The same things were measured in two ways. Each way mixes the same 11 hidden numbers, adds some noise and spreads widely along 7 directions of its own, which tell nothing about the thing.
(in the rows, 128 means zero)
Some things both ways: the first way, then the second way.
[122 134 135 122 185 126 128 110 115 132 107 127 161 105 162  89  59 149
 113 120]
[143 138 143 140 147  95 129 139 157 159 150 144  86 155 131  82 144 126
 102 154 152 126 144 144 136]

[161 128 113 128  71 187 102 187 187 116 128 140  97 164 128 101 195 137
 167 105]
[173 128 135 123 141 109  66  99 112 109  76 178 120 194 122  76 162 130
  75  68  88 133 141 156 154]

[107 114 147 117 123 121 100 133 131 143 130 101 147 168 141 139 213  40
 137 108]
[174 156 171 170  70 108 111 179 144 141 137 146 111 171  70  96 201 139
 114 103 150 143 135 163  99]

[176 104 107  99 150 193 122 134 144 127  89 148 131 102 148 107 100 216
 146 110]
[ 96  96 115 110 179 137  68  89  93 114  65  85 149 138 193 144 131 171
 129  84 133 131 142 100 131]

[165 146 168 117 113 115 139 133 142 122 163 128 143 141 190  94 139 115
 135 207]
[166 127 153 133 151  99 127  99 164 147 129 123  55 169 180  85 145 166
 109 118 169 123 149 135 147]

[ 94 109 148 118 151 121 135 185 132 145 157 145 114 151 186 103 197  88
 125 138]
[131 138 107  70 158 164  77 107 108 111  63  90 126 139 129 128 123 204
 107  14 148 153 142 117 124]

[140  75 138 132 112 148  94 161 107  99 109  80 151 152 133 173 142 154
 173 114]
[ 82 111 127 163 104 131 175 134 113 141 151 127 144 101 186 159 107  96
 181 173 137 109 124 110 118]

[143 101 158 180  62 152  95 161 104  87 103 125 129 172 160 158 137 144
 186 159]
[137 135 119 139 107 129 128 134  97 119  90 136 163 114  61 178 106 112
 154  86  79 122 112 149 119]

[122 148 135 111 103 140 100 156 124 116 129 115 126 151 159  84 158 101
 148 181]
[ 91 141 101 116 163 154 117 140  75 136 121 132 139  70  76 137 146 131
  53 153 178 129  99 118  74]

[ 58 105 145 148 133 167 160 146 130 128 151 182 104 136 187  97 117 148
 145 178]
[190 125 157 158  77 157 154 118 152 113 119 166 103 157 135 125 118  53
 190 139  93 114  99 159 128]

[164  87 102 131  94 160 114 108 103  99 110 153 149 151 159 126  88 196
 146 189]
[116 114 119 113 116 191 129 106 104  81  96 217  71 137 136 111  54 139
 122  98 165  93 153 137 144]

[126  89 116 124 142 139 110 107  85 105 108 142 142 151 140 140 100 192
 121 117]
[123 168 145 167 117 142 138 129 126 146  94 116  98 142 125 143 113  97
 168 137 126 104 113 139 122]

[118 128 162 145 141 123 106 167 142 113 131 105 125 131 169 132 122 144
 174  82]
[113 128 130 120 144 131 106 128 141 143 105 111  96 133 175 135 109 137
 145 115 146 110 141 142 124]

[162 124 142 126  90 159 129 149 170  91 154 130 122 152 187  74 143 149
 166 153]
[143 177 129 119 108  83  99 148 126 146  68  79 155 126 115 134 191 149
 143  56  88 162 116 141 106]

[129 151 136 140 100 138 121 104 137 120 119 140 128 128 122 132  69 150
 143 130]
[138  91 116 104 120 122 117  99  80  79  92 156 140 142 117 124 115 205
 109  17 114 160 172 114 150]

[138 147 102  70  98 140 115  91 150 112 145 157 126 138 136  96 152 131
  94 187]
[108 115 127 150 151 100 139 135 101 142 122 138 125  98 161 136 175 103
 118 184 158 123 116 107  94]

[ 99 128 148 141 135 163 144 181 148 120 141 140 107 154 177 101 159 142
 139 147]
[158 116 111  96 159 106 103  91 123 108  88 173 124 133 167  97 135  80
  92 124  80 134 107 147 130]

[124 103 127 116 174 166  73 122  97 117  79 100 162 124 114 114  99 161
 137 100]
[142 152 139 186 125  72 162 138 132 144 133 154 131 120 119 130 128  40
 147 199  97 108 108 147 118]

[201 119 121 100  81 164 106 156 164  91 136  93 151 142 145 108 129 168
 149 197]
[ 79  92  79 102 126 100 170 111  76 119 138 213 174  67 186 118 132  81
 114 168  95 121 120 102 141]

[153  86 110 121 126 180 115 108 102 121 115 193 136 142 155  78 137 162
 130 185]
[127 131 118 135 107 168 119 115  79  91  61 173 130 112  86 160  87 109
 134  77  92 117 109 151 110]

[120 149 132 149  81 150 158 125 129 101 122 118 112 196 147 160 112 181
 125 143]
[160 123 138 128 190 102 111  63 149 124  90  94  74 168 206 109 118 145
  91 124 136 142 111 133 117]

[ 74 125 140 109 171 146  79 139 138 117 125 118 129 120 132  91 132 122
 130  97]
[136 146 111 120 108 115 143 142  94 104  84 170 145  95  96 140 128  79
 144 111  88 139 118 135 106]

[129 145 104  92 132 130 103  79 135 108 121 138 132 122 131 122  84 167
 106 132]
[ 89 156 124 164  83  94 157 176 110 176 159 191 144 106 127 117 191  65
 135 209 138  82 117 134 125]

[154 178 145 101  82 112 119  98 165  91 166 133 137 163 139  76 116 138
 104 181]
[ 92 142 129 154  91 104 173 144 103 150 121 156 123  69 118 125 156  99
 139 179 101 138  94 129  98]

[118 173 145 138 140 146 126 116 145 144 111 142 117 108 155  75  34 159
 155 115]
[137 114 120 126 154  75 105 114 123 112 102 189 124 147 145  96 114 121
  93 109 101 123 155 149 151]

[121 116  96 117 175 198 130 134 141 131  74 149 161  89 152  59  77 163
 125 139]
[128 115 137 158  86  78 147 157 162 127 173  58 210 113 132 149 111 136
 193 123 111 156 142 125 121]

[178 159  95 105  56 160 117 152 176 111 138 157 118 162 136  73 170 138
 136 180]
[134 124 155 171 127 163 134  94 156 115 131  93  85 158 169 141  33 131
 158 120 151 102 134 150 134]

[ 95 135 160 188  92 126 144 124 110  99 115 114 118 164 175 161  66 153
 174 109]
[129 159 150 145  85 116 123 153 148 156 144  87 112 173 119 118 149 200
 128  71 163 139 151 143 124]

[168 150  99  95 137 129  93 109 167 102 126 114 160 108 109 109  96 164
 123 101]
[116 123 123 112  93 134 117 151  98 120 131 198 128 110 104  84 165 113
 105 132 132 122 147 134 136]

[171 127 105  95 113  95 132 116 105 127 146 136 164 165 120 128 168 116
  88 173]
[128 126 120 152 146 123 147 104 101 108  99 104 158  87 142 164  75  68
 154 122  74 137 108 130 112]

Other things, the second way, with their names:
(439): [156 106 129 104 172 191  95  88  99 131  95 155  77 171 153 107 159 102
  85 123 136 123 105 131 121]
(278): [154 178 128 110 150 122 156 136 166 165 148  92  82 173 133  94 133 175
 136  95 203 132 160 102 151]
(17): [ 91 125 132 144 112  86 111 151 123 144 138  78 167  81 157 134 177 174
 128 129 169 133 141 115 103]
(271): [130 115 140 144 136  95 108 115 145 118 118 182  74 179 188 101 118 177
  95 112 188  97 168 146 139]
(84): [117 138 111 101 142 147  99 123 108 132  70 111 144 107 111 147 147 144
 134 102 125 132  99 122 104]
(56): [130 138 120 134 113  95 124 144 121 135 133 146 164 136 161 122 145  57
 151 133  91 113 140 139 142]
(178): [155 143 122 140 197  36 123 105 148 147 105 106 121 124 179 127 130  72
 113 157  96 124 122 143 127]
(661): [156 153 155 177 122 147 113 131 142 152 120  90 123 157 121 156 127  94
 151 123 130 101 106 159 113]
(431): [144 154 149 151 130 142 143 150 160 168 149  98  94 145 117 121 143 110
 152 164 172 118 118 131 112]
(210): [179 167 159 148  70 156  93 148 120 125  89 160 122 188  58  91 190 101
 145  92 101 129 120 155 134]
(85): [120 163 126 144  59 135 123 132 116 130 126 146 164 125 128 123 139  89
 146 120 100  97 112 154 140]
(70): [ 87 133 134 167 110 182 138 139 102 152 138 162 109 101 142 145 117  21
 147 227 132  68  90 150 107]
(590): [128 180 122 140 100  59 153 164 124 173 141 103 162 109  98 128 206 153
 126 116 145 136 128 117 119]
(651): [109 105 146 175 175 103 135 120 169 175 156  80 114 130 177 143  95 105
 160 207 142 103 120 133 130]
(202): [102  56 114 116 170  63 149 143 134 146 146 160 133  92 178 135 155 145
 134 182 147 146 139 102 108]
(313): [119 113 146 147 136  57 117 120 129 138 133 142 100 175 208  77 187 185
  95 122 168 141 172 111 138]
(296): [194 167 161 148 115  86 105 152 149 137 114 135 110 196 114  72 194  99
 142  97 120 140 163 141 148]
(77): [149 161 113 125 108  71 122 159 117 138 108 131 188 110  87 137 186  95
 134 111  88 141 111 138 111]
(457): [167 174 137 140 122  46  92 114 139 101  84 164 121 180 161  66 140  86
 117 100  85 118 166 156 168]
(78): [159 124 120 121 162 144  99 102  92 127  78 169 111 134 123 139 155  59
  97 136  96 106  91 152 112]
(412): [ 65  90 111 137 123  70 146 135 114 155 149 118 176  90 179 155 150 183
 147 143 148 121 145  98 134]
(219): [138 179 130 124  86 144 115 151 100 124 123 154 129 138  47  80 174 151
  88  96 160 132 139 128 129]
(350): [147 203 134 145  89 139 116 152 114 135 102  82 153 133  39 139 148 128
 139  85 130 129 112 139 112]
(635): [140 164 143 172  90  66 147 154 146 123 141 149 136 142 110 103 103  73
 154 147  93 120 152 158 143]
(653): [100 140 142 166  98 140 144 152 129 166 128 125 125 127 133 143 152 123
 174 159 149 105 113 124 116]
(330): [ 95 150 125 133  72 113  93 145 128 120 143 122 176 134 153 107 143 189
 128  84 185  97 173 126 152]
(42): [142 127 117 119 141 116 115  92 121  97  97  77 150 123 161 161  72 148
 141  57 116 129 143 132 134]
(685): [173 174 127 112 146  94  96 152 135 159  81  84 130 129  82 149 188 125
 125  82 118 140 109 151  98]
(678): [113 144 115  98 143  74  81 126  82 142  84 188 111 139 173  61 240 146
  43 100 129 135 146 125 133]
(10): [123 125 134 136  72 111 163 128 152 128 180 157 109 153 183 103 103 164
 135 110 167 108 165 139 155]
(569): [120 112 118 102 126 171  97 106 104 105  84 119 152 122 153 125 136 136
 140  92 118 143 113 114 118]
(136): [147 134 121 127 147  68 110 150 137 148 111 114 182 102 108 123 182  85
 133 146  82 153 104 136 106]
(537): [ 82 132 117 127 103 180 153 137 118 173 160 108 142 133 128 151 113 166
 150 108 155 109 124 117 141]
(232): [148 146 141 147  62 107 155 125 136 116 132 208  97 156 166  84 131  82
 154 136 113  94 145 153 164]
(12): [115 178 159 167  84 146 136 127 139 156 137  93  71 167 151 110 139 191
 116 101 196 112 134 139 120]
(256): [135 160 113 117  94  79 104 145 120  98  84 149 182 145 111 112 129 143
 158  52  96 134 167 129 155]
(633): [132 175 121 107 111  85 113 138 119 155 112 183 121 154 125  42 221 132
  95 127 132 121 147 118 169]
(407): [147 180 131 136  90 128  99 130 117  95  73 147 149 183 122  89 114 110
 152  38  83 136 158 142 159]
(418): [104 131 119 105 151  80 117 110 140 146 132 100 113 135 217  92 152 196
  91 102 166 141 154 114 135]
(24): [ 79 123 112 112 123 136 117 146 118 154 135  90 161  94 168 142 168 171
 122 125 173 135 114 109  93]
(648): [200 148 171 166 119  93 130 137 174 118 137 116 105 210 106  74 111  99
 157 104  97 162 164 151 149]
(597): [104 126 122 134 118 152 134 129  89 101 119 185 104 131 154 113  89  93
 112 119 131 116 150 138 124]
(183): [ 99 162 129 148  97 160 115 169 103 163 121  60 186  79  73 166 181 107
 162 144 135 129  88 121  83]
(168): [103 139 162 163  67 183 132 167 134 135 149 113 104 152 107 110 122 158
 160 120 176 134 144 134 108]
(526): [102 137 132 134  59 170 152 141 111 133 163 117 122 123 102 135 120 197
 127  89 182 121 141 126 125]
(274): [185 162 164 150  69 119 128 125 203 144 165  96 102 189 151  94 128 127
 170 120 150  99 138 164 162]
(51): [131  79 133 143 148  93 156 114 121 125 119 143 122 105 157 144 113 102
 171 152  97 136 136 119 133]
(547): [ 75 108 104 105 106 167 118 149  90 142 101 152 148  72 119 175 131 135
 146 117 127 105 107 136 103]
(469): [141 138 113 101 131 130  79 116 127 122  79  75 172 122 106 168 111 164
 144  37 100 126 123 149 131]
(344): [132  81 126 124 146 106 138 117 110 115 121 214 104 115 174  86 154  74
  99 174 102 142 121 131 116]
(643): [101 172 128 149  46 162 136 148 115 142 117 120 163 101 121 153 138  90
 170 131 107 102  83 151 106]
(45): [ 94 120 115 115 106 174 151 132  91 142 136 121 128 119 115 153 130 191
 130  86 173 128 134 103 120]
(386): [136 147 129 113 132 140 104 125 120 120  75  98 112 146 104 140 109 174
 144  49 128 142 143 134 124]
(132): [126 127 122 141 108  32 149 144 129 108 133 163 153 165 174 109 102 120
 161  85  85 142 199 129 167]
(430): [146  84 145 131 160 174  85 101 104 136 106 202  73 174  92  88 154 151
  90 134 160  91 144 132 166]
(603): [140 186 140 160 109 121 115 120 141 148 112  68 153 177 109 128 110 130
 167  82 110 110 138 135 166]
(302): [102 130 111 104 147 137 139 125 142 163 146  90 135 123 171 126 141 167
 143 141 185 120 124  94 133]
(314): [ 90 144 131 145  56 172 140 162  97 157 118  90 155 119 104 188 148 145
 186  93 122 122 107 132  99]
(626): [117 129 105 117 124  98 109 164 137 147 110 128 208  90 102 156 166 110
 181 147 127 110 112 116 122]
(284): [171 153 144 170 155 124 142 128 121 153 108 146  97 123  54 139 134  63
 120 163 112 110  94 153 114]

Some of these things the first way, each followed by its name:
[134 172 143 116 137 153 117 151 150 134 110 127 108  98 163  61  34 185
 164 125] | (603)
[156 119 110 139  29 143 120 189 171  91 145 123 109 175 151 135 149 139
 162 153] | (537)
[149 156 170 132  97 155  90 158 159 102 126  88 132 125 165  91 118 119
 193 163] | (526)
[152 106 120 139  76 128 116 170 133  84 103  99 160 180 148 147 163 117
 121 132] | (648)
[119 111 116 105 113 158 155 161 143 111 140 161 120 140 203  86 126 159
 107 224] | (302)
[203 174 122  88 131 124 109  98 152 110 120  89 166 123 138  98  86 161
 117 145] | (178)
[110 124  97 121 155 132 155 108 120 114 136 155 133 156 140 133 128 167
  83 110] | (418)
[125  71  81 115 103 137 120 138 115  98 118 160 151 185 134 145 218 119
  87 124] | (168)
[ 63 130 110  95 161 135 123 145 143 117 143 136 120 104 175  60  67 139
 104 154] | (278)
[ 97 150 123 122 121 130  85 159 166 150 131 164  97 119  82 129 128 134
 143  58] | (430)
[153 102  95 117  87 146  89 166 145 101 138 121 138 169 100 143 227 123
 160 102] | (17)
[152 135 126 118 109 146 135 131 118 135 119 146 125 131 188 114 113 158
 165 192] | (330)
[113 108 172 146 125 138  85 170 128  97 131  79 130 154 147 163 146 146
 182 109] | (232)
[168 144 154 100 123 114 127 134 132 120 135 102 155 125 183 103 116 135
 150 179] | (183)
[184  85 138 110 133 181 129 146 119 109 127 143 148 151 208  84 178 161
 143 218] | (643)
[195 106  94 100  87 141 145 133 151 111 130 107 159 170 139 160 148 177
 118 155] | (569)
[232 126 134  86 111 143  93 124 161 103 117 100 177 132 170  83 139 135
 131 176] | (386)
[175 135  99 119  66 126 115 109 134  82 125 116 140 158 138 144 112 164
 135 142] | (597)
[172 165 134  97  94 109 124 110 176 125 164 159 131 137 171  96 147 114
 115 183] | (547)
[173 164 146 111 108 107  71 139 140 100 101  67 166 152 135 127 143 109
 127 125] | (635)
[158  96 132 128 126 171 131 162 129  93 119 146 132 110 212  95 121 169
 162 182] | (56)
[110 119 128 142 136 181 136 104 120 121 100 188 120 105 161  95  46 198
 141 158] | (412)
[165 190 146 100 113 150  98 135 177 103 122 114 112 122 164  71 102 167
 151 140] | (457)
[125 142  93 119 112 110  90  92 135  92  89 105 149 146  93 187  93 150
  84  53] | (132)
[ 87  87 108 114 124 122 123 153 109 138 120 161 134 167 161 167 183 117
  89 170] | (626)
[136 130 122 119  69 143 111 166 167  97 142 122 114 183 144 134 177 143
 134 142] | (84)
[131 117 139 175 105 139 131 170 120 115 123 140 121 159 166 152 134 155
 173 127] | (469)
[151 124  95 134  27 172 121 127 188  68 121 146 132 157 143 123 110 164
 135 174] | (202)
[131 105 145 111 177 141 132  94  81 137 123 139 149 141 176 100 130 138
 119 160] | (12)
[120 113 146 107 160 136 161 140 126 140 147 159 120 128 190 120 160 127
 103 169] | (439)
